The rows of a group lie close to one hidden flat surface of 11 dimensions, which passes through zero. Surfaces can cross.
In the rows, zero is written as 128.
Known rows, each followed by its group:
[ 75  79 116 112 106 109 129  87 115  85 163  85 121 163  79 110 166] | M
[110 127 123 111 114 117 169 136 141 115 171 148 115 172 114  91 159] | U
[125 130 132  90 143 157 108  81  90  90 156 137 181 169 124 136 125] | M
[154 119  98 105 105 146 136 131 108 119 168 143 136 195 136  91 160] | M
[151 161 119 112 134 123 142 137 104  89  94 131 150 112 142 132  84] | P
[ 76 111 155 122 172 139 168 119  72 171  81 115 115 101 131 125 144] | U
[137  37 161 106 154 153 121 112  99 123 134 101 111 116  72 101 161] | Z
[ 51 191  78 108 129 110 150 108 144 129 118 117 114 144 138 108 130] | P
[120  59 111 117 136 131 121 115 145 147 161 149 105 167  95  70 142] | Z
[162 138 172 134  90 165 136  98 125  94 166 146 147 148 104 153 154] | M
[102 139 137 178 119 114 142 124  73 147 138  89 111  57 167 133  98] | M
[131  84 136  97 144 133 136 125 150 119  92 128 129 135 115 143 121] | P
[149 132 167 142 126 135 161 133  91  88 176 144 145 160 135 123 123] | U
[148  71 128 112 160 121 131 163 171 107  74 100 119 131 139 145 132] | Z
[ 61 169 115 191  88 107  95 149 143 151 143 123  64 140 111 119 101] | Z
[181 156 149 121  65 164 144 124 118 125 160 160 145 132 135 151 134] | M
[169  96  94 127 121  69  97 180 116 116 126  83 130 141 124 119 134] | Z
[117  85 158  94 112 122 162 140 145 133 147 187 125 144 104 126 146] | P
[125 110 134  91 118 101 118 160 105 150 164  61  99 149  85 121 151] | Z
[131  85 106 133  74 100 150 133 172 127  80 112  97 135 108 138 143] | P
[ 95 156 124 171 133  83 140 159 111 171 113 171 129 150 131 123 143] | U
[115 133  86 136 129  80 107 151 123 110 142 103 117 116 118  86 131] | U
[116 114 155 162 134 181 128 106 117 146 149  89 101 104 151 132 140] | P
[111 134 125 207 123  85  63 169 137 109 135 126 106 110 131 140  85] | M
[123 155 161 180 133  47 121 198  81  99  81  89 145  86 139 198 121] | Z
[162 105 167  90 150 155 172 157 111 121  91 136 109 113  79 105 166] | P
[141  81  95 129 156 130 189 126 107 123  77  95 108 143 134  69 169] | M
[170 200 139 109 150  84 142 127 152  99 107  94 169  79  93 151 159] | U
[114 165 128 138  75 149 204 143 154 129 138  83  71  89 165 120 139] | U
[121 133 113 132 136  96 133 121 129  98 107 146 151 155 115 122 117] | U
[174 136  93 111 146 146 129 163 145 120  81 141 129 159 163 113 102] | M
[107 130 134  78 135 140 125 118 149 159 158  93 104 172  87 114 127] | Z
[142 129 186 150 141 148 138 142 157 104 168 126 107  92 117 134 147] | U
[ 98 101  81 115 127 179 138 113  74 103 169 134 107 137 197  58  84] | P
[ 96 100 131 140 129 113 131 104 136 119  86  80 122 112 128 161 116] | P
[108 116 129 104 152 113 101 176 198 153 127  92  89 177 103 136 129] | Z
[129 123  95 120 133 101 100 134 129 111 118 123 143 143 123 119 111] | U
[172  97 112 128 141  86 176 156 118 160  75  92 113  94 101  96 176] | M
[124  93 163  48 153 157 155 109 141 135 155 139 141 157  88 123 173] | U
[150 126 160 131  93 127 161 115 124 142 143 130 127 102  96 137 170] | M
[ 99 123 135  88 197 154 124 150 150 152 140 108 108 148 148 111 129] | M
[ 93 107  83 131 161  95 114  94  95  98  68 124 145 133 111  98  98] | U
[ 86 202 145 156 113 120 111 122 135 138 120 105 106 131  98 162  94] | Z
[189 163  99 129  99  56 127 116 141 114 109 141 195 158  90 154 146] | Z
[ 96  58 108 120 114 116 131 135 139 127  62 100  96 118 130 145 119] | U
[112 114 124 134 141  91  98 129 189 140 119 154 122 182  64 122 133] | Z
[173 125  97 141  91 146  89 147 151 121 132  85  92 122 127 112 128] | Z
[152  99 129 178  65 122 139  93 133 127 131 124 123 124 101 138 166] | P
[ 85 126 117  75  96 146 176 101 120 149 194 123 114 146 131 105 168] | P
[ 82 159 141 134 144 102 108  99 163 167 126  77 133 126 100 175 169] | P
[136  75 126 134  76 119 151 106 146  94 129 158 128 178  64 111 195] | M
[ 93  98 174 144 139  99 122 151 114 143 188 195 132 135 113 127 141] | P

New rows. What belongs after each?
[113 147 140  73 148 122 111 135 111 143 147  83 130 142  96 140 127] | Z
[125 190 119 130 104 132 177  96 179 138 111 158 131 127 110 124 162] | U
[121 124 171 129 164  56  99 171 101 129 150 172 164 125  82 148 133] | P
[144 119 172  88 126 153 182 105  79 120 145 118 141 104 101 130 161] | P
[123  65 134  55 147 158 107 122 135 156  97 123 138 157 130 169 118] | U
[128  97  94 143 142 101  88 112 143 120 117 134 130 163  92  94  99] | Z
[141 145 127 129 138 143 114 117 120 111 150 112 134 107 129 113 117] | U
[117 147 131  92 138 181 169  86 136 120 104 111 125 120 133 124 139] | P
[104 171  89 132  87  90 145  99 152 128 128 155 138 150  91 111 171] | P
[152 116 143 168 131 141 117 118 144 126 117 175 130 134  94 114 159] | P
[116 118 117 143 129 101 128 147 120 110 116 131 128 152 143 126 105] | U
[151 154  70 126 104 111 129 127 102  98 110 137 133 138 113  77 137] | P
[162  96 154 153 119 159  85 126 128 108 168 162 141 155 134 141  97] | U
[120 143 106 105  85  98 169 103 171 145  81 117 122  97 108 146 137] | M
[131 208  82  85 135 130  72 167 115 123 127 134 152  92 177 145 142] | Z
[118 157 118  90 130  93 115 110  97 126 154  73 178 124 152 171  98] | P
[176 168 132 158 114 125 137 139 153 112 160  87 118 158 114 122 165] | M
[106 115 155 163 129 137 129 123 105 115 110 168 124  86 118 135 157] | Z
[178 107 149 132 156 167 116 144  98 153 101  32  87  95 102 119 176] | P
[172  93 138 144  74 121 147 134 108 108 158 179 142 126 139 132 111] | P
[ 45 101 128 125 163  81 110 134 200 130  81  95  89  97 100 142 100] | M
[ 97 170 136  57 108 120 171 134 168 168 172 129 134 154 130 157 149] | P
[166  97  88 123  85 172 149 131 123 141 120  73  74 130 130  84 164] | P
[155 197  94 122 133 145 110 137 102 147 147  65 126 122 154 112 134] | P
[110  69 148  87 141 130 135  90 174 124 127 188 159 160 104 145 133] | P
[144 140 145 111 125 137 133 151 177 163 129 136 110 142 109 138 166] | P
[109 126 142 148 107 138 163 145  90 185 126 139 105 133 152 136 146] | U
[155 134 100 126  84 101 124 155  98 139 142  84 124 115 144 134 131] | U
[145 126  66  82 108 130 131 142 128 124 131  68 112 139 168 103 109] | Z
[ 77 146 125 112 159  97 137 135 114 110 104 130 135 123 118 126 116] | P
[119 145 108  83 143 122 122 141 117 169 146 111 132 131 134 118 143] | U
[ 67 167  95 136  84 153 174  97 176 117 124 132 106 134 198 143  82] | P
[112  51 101 129 155 139  55  93 199 133  88  83 139 151 180 180  59] | P
[141 126 140  89 132 149 137 139 120 126 134 111 139 150 152 153 110] | U
[ 99 169 111  98 155 104 174 108 149  95  90 111 138 125 111 111 136] | U
[154 127  68 138  87 106  56 106 199 125 135 148 128 126  87 105 138] | U
[109 170  92 109 179 108 110 112 132 107  86  85 141  86 128 108 105] | U
[115 138 163  80 108 118 174 126 154 157 120  80 122 117 105 180 161] | P
[165 140 137 206 115 175 111 122 149 114 120 166 116 117 171 132  89] | P
[ 99  98 112 121 134 123 120 161 146 115 147 103  90 132 150 105 112] | U
[110 136 121  77 154 121 148 155 119 124 113 143 118 138 108  94 139] | P
[105 152  99 152 163 125  67 105 138 141 160 172 143 161 109  87 159] | P
[151 128  89 142  96 119  99 116 141 153 147  83 126 143 128 126 151] | P
[108 131 148 142 155 109 142 176 108 119 140 142 130 167 155 136 109] | U
[ 86  70  92 101 107  92 156 177  79 107 127 103  87 123 151  96  91] | P
[116 160 123 117 105  76 103 115 116 138 180  76 145 104 103 146 131] | M
[126 152 129 174 119 149 130 103 105 144 132 153 125 122 137 110 117] | U
[ 83 125  90  82 119 111 177 111  35  98 140  94 122 117 104  65 159] | P
[141 135 136 133  98 158 170  96 137 102 117 173 138 124 139 130 113] | P
[138  75 113 125 123  89 107 171  99 128 118  75 111 119 135 132 107] | P
[106 120 183 158 128 151 187  86 122 128 113 137 125 121 121 149 109] | Z
[104 127 116 142 112 138 142 171  95 133 183 152  89 128 168  81 114] | P
